The groups are shells around one centre, one inside the other: the same stretched ball of 6 dimensions in 7 sizes.
Known rows, each followed by its group:
0.36, 1.26, 1.04, -1.95, -0.89, 1.91, -1.20, 0.18, -0.16, 0.92, 1.07, -0.25, -0.80, -0.46, 1.52 | q_563
-1.14, 0.62, -1.96, -2.97, -1.04, 4.13, 1.33, 0.04, -1.27, 2.06, 3.08, -1.03, -0.41, -0.07, 1.32 | q_906
-3.11, -0.17, -3.70, -2.18, 1.18, 1.88, 1.25, -1.31, -0.18, 3.18, 0.61, 0.22, 0.53, -0.48, 2.01 | q_906
-0.55, -0.81, -1.37, 1.56, 2.64, -1.52, 0.26, -0.74, 1.12, 0.45, -0.71, 0.29, 0.87, -0.41, 0.02 | q_433
2.18, 0.25, 2.39, 1.19, -1.82, -1.61, -1.06, 1.10, -0.13, -2.50, -1.29, 0.32, -0.54, 0.38, -1.99 | q_63
1.46, 0.51, 1.23, -1.40, -0.35, -1.04, -2.00, 0.35, -1.72, -0.86, 1.83, 0.74, 0.53, 0.16, -3.02 | q_258
-0.75, 0.40, 2.28, -1.35, 0.28, -2.03, -1.90, -0.90, -0.55, -0.01, -0.09, 1.28, 0.52, 0.20, 0.16 | q_63
3.17, 0.18, 1.32, 2.23, -0.21, 0.15, -0.32, 1.42, 0.79, -1.92, 0.43, -1.07, -0.66, -0.23, -1.26 | q_906
0.16, -0.14, -0.52, 1.81, 1.14, -1.83, -0.86, -0.23, 1.93, 0.03, -3.36, 0.77, -0.09, -0.78, 0.53 | q_828
-2.20, 0.09, -1.46, -2.11, -1.91, 3.13, 2.36, -0.15, -0.99, 1.34, 1.24, -0.78, -0.55, 0.56, 1.95 | q_433
1.64, 0.10, -0.81, 1.65, 0.10, 0.30, -0.11, 0.85, 1.27, -0.45, -1.27, -0.43, -0.60, -0.69, -0.35 | q_570
-1.22, 0.62, 1.29, -2.63, 1.26, -2.68, -3.21, -1.47, -1.07, 1.05, 0.05, 2.26, 1.18, -0.22, -0.66 | q_828
-1.78, -0.69, -0.62, 0.15, 1.16, -1.21, 0.66, -1.01, 0.14, 0.51, -0.49, 0.53, 0.78, 0.23, 0.60 | q_433
-0.92, -0.12, -1.46, 0.37, 0.41, -0.19, 0.25, -0.37, 0.96, 0.84, -1.94, 0.39, -0.09, -0.47, 1.02 | q_433
0.91, 0.71, 2.48, -0.32, -0.26, -0.12, -1.33, 0.15, 0.17, -0.46, 0.53, -0.07, -0.42, -0.10, 0.70 | q_906
1.51, 0.01, 1.04, 0.81, -0.06, -2.66, -1.77, 0.34, -0.23, -1.54, -1.26, 1.10, 0.37, -0.03, -2.72 | q_433
-0.51, 0.51, 0.12, -2.46, 1.76, -1.80, -2.86, -1.14, -1.24, 1.21, 1.30, 1.72, 1.31, -0.45, -1.50 | q_258
-0.77, 1.05, -1.11, -3.67, -0.57, 1.21, -1.62, -0.40, -1.60, 1.89, 1.40, 0.93, 0.19, -0.45, -0.48 | q_828
0.39, -0.39, -1.00, 0.01, 1.16, 0.66, 0.73, 0.02, -0.66, 0.10, 2.64, -0.68, 0.61, 0.12, -1.17 | q_828
1.56, 0.47, -0.19, 1.20, 0.35, 0.12, -0.99, 0.58, 1.51, -0.04, -1.54, -0.14, -0.66, -0.97, 0.34 | q_570
-2.69, -0.68, -4.40, -0.85, 0.77, 3.25, 3.28, -0.68, 0.07, 2.57, 1.31, -1.11, 0.17, -0.14, 2.16 | q_258
2.72, -0.01, 1.91, 2.81, -0.04, -2.59, -1.48, 0.94, 1.25, -2.40, -2.40, 0.36, -0.33, -0.26, -1.78 | q_433
0.90, -0.54, 0.57, 1.71, -0.34, 0.89, 1.88, 0.72, 0.29, -1.31, 1.18, -1.43, -0.34, 0.54, 0.09 | q_63
-0.24, 0.16, -2.52, -0.20, -0.29, 1.76, 0.70, 0.26, 0.61, 1.16, -0.82, -0.33, -0.54, -0.67, 0.72 | q_906
-0.02, -0.12, 0.39, -1.68, -1.18, 0.97, 0.81, 0.24, -2.39, -0.61, 3.43, -0.41, 0.45, 1.03, -1.90 | q_258
-0.03, -0.19, 1.25, -0.81, -2.58, 1.05, 1.67, 0.66, -1.89, -1.45, 2.04, -0.71, -0.23, 1.37, -1.05 | q_563
-3.20, 0.54, 0.07, -5.41, -2.39, 0.50, -0.35, -1.11, -3.63, 1.39, 2.09, 1.52, 0.75, 1.14, -0.65 | q_258
1.25, -0.36, -2.61, 3.00, 2.26, 0.49, 0.56, 0.41, 2.79, 0.57, -1.87, -0.83, -0.41, -1.40, 0.91 | q_828
-0.02, 0.45, -1.14, -1.29, -1.80, 2.44, 0.88, 0.64, -0.68, 0.48, 0.71, -0.59, -0.73, 0.03, 0.22 | q_570
-1.73, 0.93, -0.99, -3.28, -1.38, 1.13, -0.94, -0.55, -0.94, 1.90, -0.52, 1.08, -0.24, -0.30, 0.98 | q_828
0.15, -0.15, 1.60, 0.08, -2.64, 0.06, 1.14, 0.72, -0.98, -1.79, 0.02, -0.30, -0.51, 1.13, -0.68 | q_63
-0.54, 0.04, -1.42, -0.80, -0.06, 3.03, 1.79, 0.12, -0.23, 1.12, 2.37, -1.38, -0.32, -0.02, 1.41 | q_433
-1.56, -0.88, -1.86, -0.23, 0.64, -0.89, 1.08, -0.68, -0.75, 0.36, 0.09, 0.56, 0.98, 0.41, -1.08 | q_63
-2.61, -0.51, -3.80, -0.98, 0.56, 2.13, 2.28, -0.75, 0.10, 2.32, 0.17, -0.36, 0.22, -0.22, 1.73 | q_563
1.20, 0.28, -0.75, 1.66, 0.05, 1.11, 0.22, 0.74, 1.95, 0.09, -1.76, -0.76, -1.05, -0.89, 1.38 | q_570
2.49, 0.32, 3.75, 1.25, -1.21, -2.18, -1.65, 0.93, -0.16, -2.80, -0.52, 0.33, -0.33, 0.46, -1.92 | q_63
1.47, -0.71, -0.40, 1.59, 1.31, -1.89, -0.28, 0.30, -0.24, -1.30, 0.51, 0.21, 0.89, 0.05, -3.03 | q_906
0.02, 0.39, -3.30, -0.18, 1.12, 3.44, 0.96, 0.20, 1.30, 2.32, 0.71, -1.24, -0.63, -1.26, 2.04 | q_563
0.03, -0.13, -0.48, 1.18, -0.99, -0.30, 0.51, 0.36, 1.04, -0.46, -2.72, 0.16, -0.65, -0.15, 0.51 | q_258
-0.98, -0.58, -0.65, 2.03, 0.61, 0.42, 1.81, -0.26, 2.07, 0.30, -1.95, -0.76, -0.50, -0.22, 2.84 | q_258
0.50, 0.07, -2.29, 1.78, 0.52, 1.90, 1.06, 0.51, 2.36, 0.93, -1.96, -1.02, -1.01, -1.13, 2.13 | q_563
0.85, 0.27, 0.85, -0.56, -1.24, 1.43, 0.52, 0.68, -0.88, -0.66, 1.99, -0.84, -0.41, 0.42, -0.44 | q_570
0.75, 0.74, 2.93, -0.27, 0.46, -3.42, -3.56, -0.47, 0.34, -0.68, -1.98, 1.86, 0.27, -0.36, -0.65 | q_828
1.85, 0.89, 1.51, 0.79, 0.56, -0.38, -2.10, 0.41, 1.52, -0.20, -1.12, 0.04, -0.69, -1.00, 0.77 | q_906
3.94, -0.20, 2.63, 4.64, -0.01, -2.41, -0.91, 1.58, 2.17, -3.44, -2.63, -0.49, -0.82, -0.26, -1.56 | q_563
1.08, -0.29, -1.93, 1.85, 0.01, 1.07, 1.17, 0.83, 1.22, -0.23, -1.02, -0.88, -0.60, -0.53, -0.10 | q_63
2.09, -0.71, -0.08, 2.19, 0.92, -2.06, -0.33, 0.65, -0.07, -1.93, 0.09, 0.11, 0.66, 0.09, -3.40 | q_563
0.10, 0.51, 1.22, 0.15, -0.97, 0.99, 0.09, 0.26, 0.93, 0.00, -0.80, -0.51, -1.00, -0.13, 2.20 | q_570
2.47, 0.41, 2.84, 1.42, -0.04, -2.14, -2.09, 0.67, 0.54, -1.98, -0.86, 0.38, -0.21, -0.13, -1.44 | q_570

New rows, each followed by its group:
3.24, 0.21, 1.38, 2.14, -0.97, 1.04, 0.33, 1.72, 0.64, -2.09, 0.77, -1.52, -1.03, -0.02, -0.97 | q_828
-0.74, 0.76, 1.21, -2.71, -2.43, 0.44, -0.68, 0.00, -1.77, 0.01, 0.55, 0.70, -0.27, 0.58, -0.31 | q_570
-2.45, 0.21, -2.78, -2.46, 0.59, 0.92, -0.03, -1.10, -0.45, 2.64, -0.11, 0.83, 0.46, -0.51, 1.08 | q_63
1.55, -0.62, -2.06, 2.25, 1.60, 0.07, 0.69, 0.62, 0.97, -0.41, 0.16, -0.72, 0.22, -0.56, -1.50 | q_563
0.46, 0.03, -2.23, 1.39, 0.35, 4.25, 2.65, 0.74, 1.91, 1.16, 0.87, -2.47, -1.30, -0.76, 3.10 | q_828
-1.02, 0.22, -2.42, -0.49, -0.70, 4.12, 2.41, 0.28, 0.86, 1.79, 0.55, -1.62, -1.09, -0.43, 3.10 | q_433
-2.24, 0.76, -2.15, -4.23, 0.14, 1.55, -0.94, -1.08, -1.62, 2.94, 1.61, 0.97, 0.54, -0.44, 0.47 | q_906
3.21, 0.33, 3.18, 3.55, -0.33, -0.75, -0.72, 1.34, 2.36, -2.45, -1.79, -1.01, -1.32, -0.38, 0.73 | q_258
-0.21, 0.01, -3.09, 0.05, -1.12, 3.31, 2.21, 0.76, 0.55, 1.02, -0.23, -1.26, -0.96, -0.40, 1.15 | q_258
3.47, -0.23, 2.17, 4.32, 2.20, -2.48, -1.46, 0.80, 2.56, -2.20, -1.44, -0.48, -0.19, -0.75, -0.74 | q_258
-1.48, 0.84, -0.39, -2.38, 0.19, 1.47, -0.69, -0.76, -0.02, 2.09, 0.57, 0.24, -0.20, -0.53, 2.32 | q_570
-2.00, 0.58, -1.15, -4.30, -1.87, 2.20, 0.35, -0.42, -2.73, 1.60, 2.63, 0.37, 0.24, 0.56, -0.28 | q_63
1.04, 0.11, 1.86, 1.80, 1.01, -1.53, -1.09, 0.00, 1.59, -0.80, -1.38, 0.07, -0.23, -0.42, 0.84 | q_570
-2.32, 0.06, -1.35, -0.80, 1.96, -0.01, -0.23, -1.45, 1.18, 2.39, -1.05, 0.60, 0.35, -0.75, 2.88 | q_828
-1.40, -0.11, 1.19, -1.33, 1.67, -4.12, -2.63, -1.60, -0.86, 0.27, -0.81, 2.47, 1.60, 0.12, -1.44 | q_828
-0.01, -1.06, -0.50, 2.20, 1.55, -1.19, 1.26, -0.19, 0.75, -0.73, -0.13, -0.37, 0.59, 0.21, -0.40 | q_433
-3.15, 0.44, -0.65, -4.19, -1.34, 1.34, 0.29, -1.15, -2.18, 1.98, 1.57, 0.78, 0.38, 0.57, 1.09 | q_433
-1.50, 1.26, 0.07, -3.79, -0.13, 0.15, -2.54, -1.04, -0.92, 2.22, 0.11, 1.56, 0.20, -0.60, 0.95 | q_828
-1.77, -0.85, -3.04, 0.01, 0.17, 0.48, 2.06, -0.43, -0.19, 0.85, -0.50, 0.02, 0.44, 0.19, -0.08 | q_258
-1.10, -0.07, 0.50, -1.52, -2.48, 0.48, 1.10, 0.10, -1.71, -0.59, 0.55, 0.15, -0.14, 1.09, -0.53 | q_433
1.16, 0.56, 0.51, 1.65, 0.28, 1.09, -0.20, 0.53, 2.37, 0.15, -1.61, -0.88, -1.24, -0.95, 2.55 | q_63
1.90, -0.84, 0.57, 3.08, -0.01, -2.49, 0.20, 0.82, 0.53, -2.60, -1.68, 0.14, 0.18, 0.33, -2.68 | q_906
1.24, 0.14, -0.89, 2.65, -0.25, 1.20, 0.83, 0.95, 2.71, -0.16, -2.88, -1.01, -1.43, -0.94, 2.03 | q_258
-2.31, 0.80, -0.89, -3.67, -1.95, 3.05, 0.74, -0.47, -1.33, 2.10, 1.32, -0.10, -0.54, 0.18, 2.24 | q_433
-0.59, 1.17, -0.39, -3.31, -0.66, 2.19, -1.10, -0.21, -1.07, 1.86, 1.91, 0.15, -0.24, -0.44, 0.85 | q_906
-2.47, 0.38, -1.35, -4.12, -0.70, 1.44, 0.09, -0.94, -2.41, 2.00, 2.45, 0.67, 0.67, 0.39, -0.02 | q_570
-0.83, 1.03, -1.27, -1.48, 0.57, 2.26, -0.71, -0.43, 1.25, 2.53, -0.45, -0.18, -0.73, -1.26, 3.21 | q_563
-1.61, -0.02, -1.32, -1.34, -1.35, 3.63, 2.75, 0.06, -0.55, 1.16, 1.96, -1.47, -0.64, 0.45, 2.29 | q_63
0.75, -0.56, -0.39, 1.03, -0.80, 1.30, 2.09, 0.84, -0.43, -1.11, 1.55, -1.33, -0.22, 0.61, -0.82 | q_433
-1.43, -1.07, -1.85, 0.79, 1.55, -1.39, 1.07, -0.79, 0.10, 0.32, -0.58, 0.48, 1.02, 0.17, -0.58 | q_906
2.40, -0.17, 0.88, 2.48, -1.21, 0.50, 0.95, 1.52, 0.79, -2.13, -0.44, -1.23, -0.95, 0.18, -0.80 | q_570
-0.24, 0.22, 0.85, -1.37, 0.89, -3.27, -2.79, -0.84, -1.10, -0.06, -0.47, 2.14, 1.19, -0.06, -2.34 | q_63
-0.86, 0.80, 0.50, -2.06, -0.84, -0.70, -1.78, -0.50, -0.53, 0.76, -1.23, 1.39, -0.05, -0.23, 0.24 | q_63
-1.87, 0.22, 1.32, -2.76, -1.25, -0.67, -0.48, -0.81, -1.98, 0.23, 0.97, 1.09, 0.54, 0.88, -0.22 | q_570
2.42, 0.22, -0.27, 2.56, 0.19, 1.50, 0.46, 1.25, 2.11, -0.64, -0.80, -1.48, -1.21, -0.87, 0.89 | q_433
-1.98, -0.79, -2.22, 0.57, 1.04, 1.11, 2.31, -0.67, 0.89, 1.29, -0.18, -0.65, 0.16, -0.06, 2.10 | q_906
-0.29, 1.07, -2.05, -1.90, 0.62, 2.12, -1.22, -0.21, 0.62, 2.51, -0.05, 0.15, -0.49, -1.39, 1.62 | q_258
-0.66, 0.34, -2.28, -1.72, -1.06, 3.51, 1.53, 0.33, -0.65, 1.46, 1.73, -1.03, -0.56, -0.14, 0.93 | q_570
-1.33, 0.62, -1.49, -1.75, 1.01, 0.62, -1.07, -0.87, 0.42, 2.30, -0.48, 0.71, 0.10, -0.92, 1.60 | q_570
3.32, -0.31, 1.51, 2.95, 0.42, -1.60, -0.60, 1.24, 0.61, -2.62, 0.02, -0.52, -0.09, 0.01, -2.65 | q_906
0.67, -0.39, -0.67, 0.73, 1.17, 0.46, 0.65, 0.16, -0.02, -0.16, 1.77, -0.71, 0.37, -0.03, -0.72 | q_433
1.24, -0.16, 1.53, 0.69, 1.33, -3.15, -2.07, -0.19, -0.30, -1.26, -0.02, 1.13, 0.95, 0.01, -2.51 | q_570
-1.68, -0.31, 0.14, -1.65, -0.79, 0.64, 1.28, -0.52, -1.63, 0.22, 2.02, -0.10, 0.45, 0.95, 0.09 | q_433
0.26, -0.57, -0.07, 1.52, 2.88, -2.27, -0.84, -0.70, 0.94, -0.04, -0.25, 0.52, 0.98, -0.43, -0.59 | q_63
0.87, 0.26, 0.97, -1.20, -1.23, -1.70, -1.59, 0.34, -1.83, -1.21, 0.36, 1.20, 0.48, 0.47, -3.31 | q_563
-1.72, 0.18, -1.79, -1.02, -0.50, 3.28, 1.99, -0.22, 0.51, 1.87, 0.56, -1.11, -0.77, -0.22, 3.22 | q_570
1.71, 0.46, 1.15, 0.73, -1.96, -0.01, -0.52, 1.12, 0.32, -1.43, -1.47, -0.08, -0.99, -0.04, -0.65 | q_906
-2.04, -0.78, -3.08, -1.71, 0.71, 0.42, 1.40, -0.82, -1.76, 1.29, 1.93, 0.39, 1.28, 0.43, -1.47 | q_258
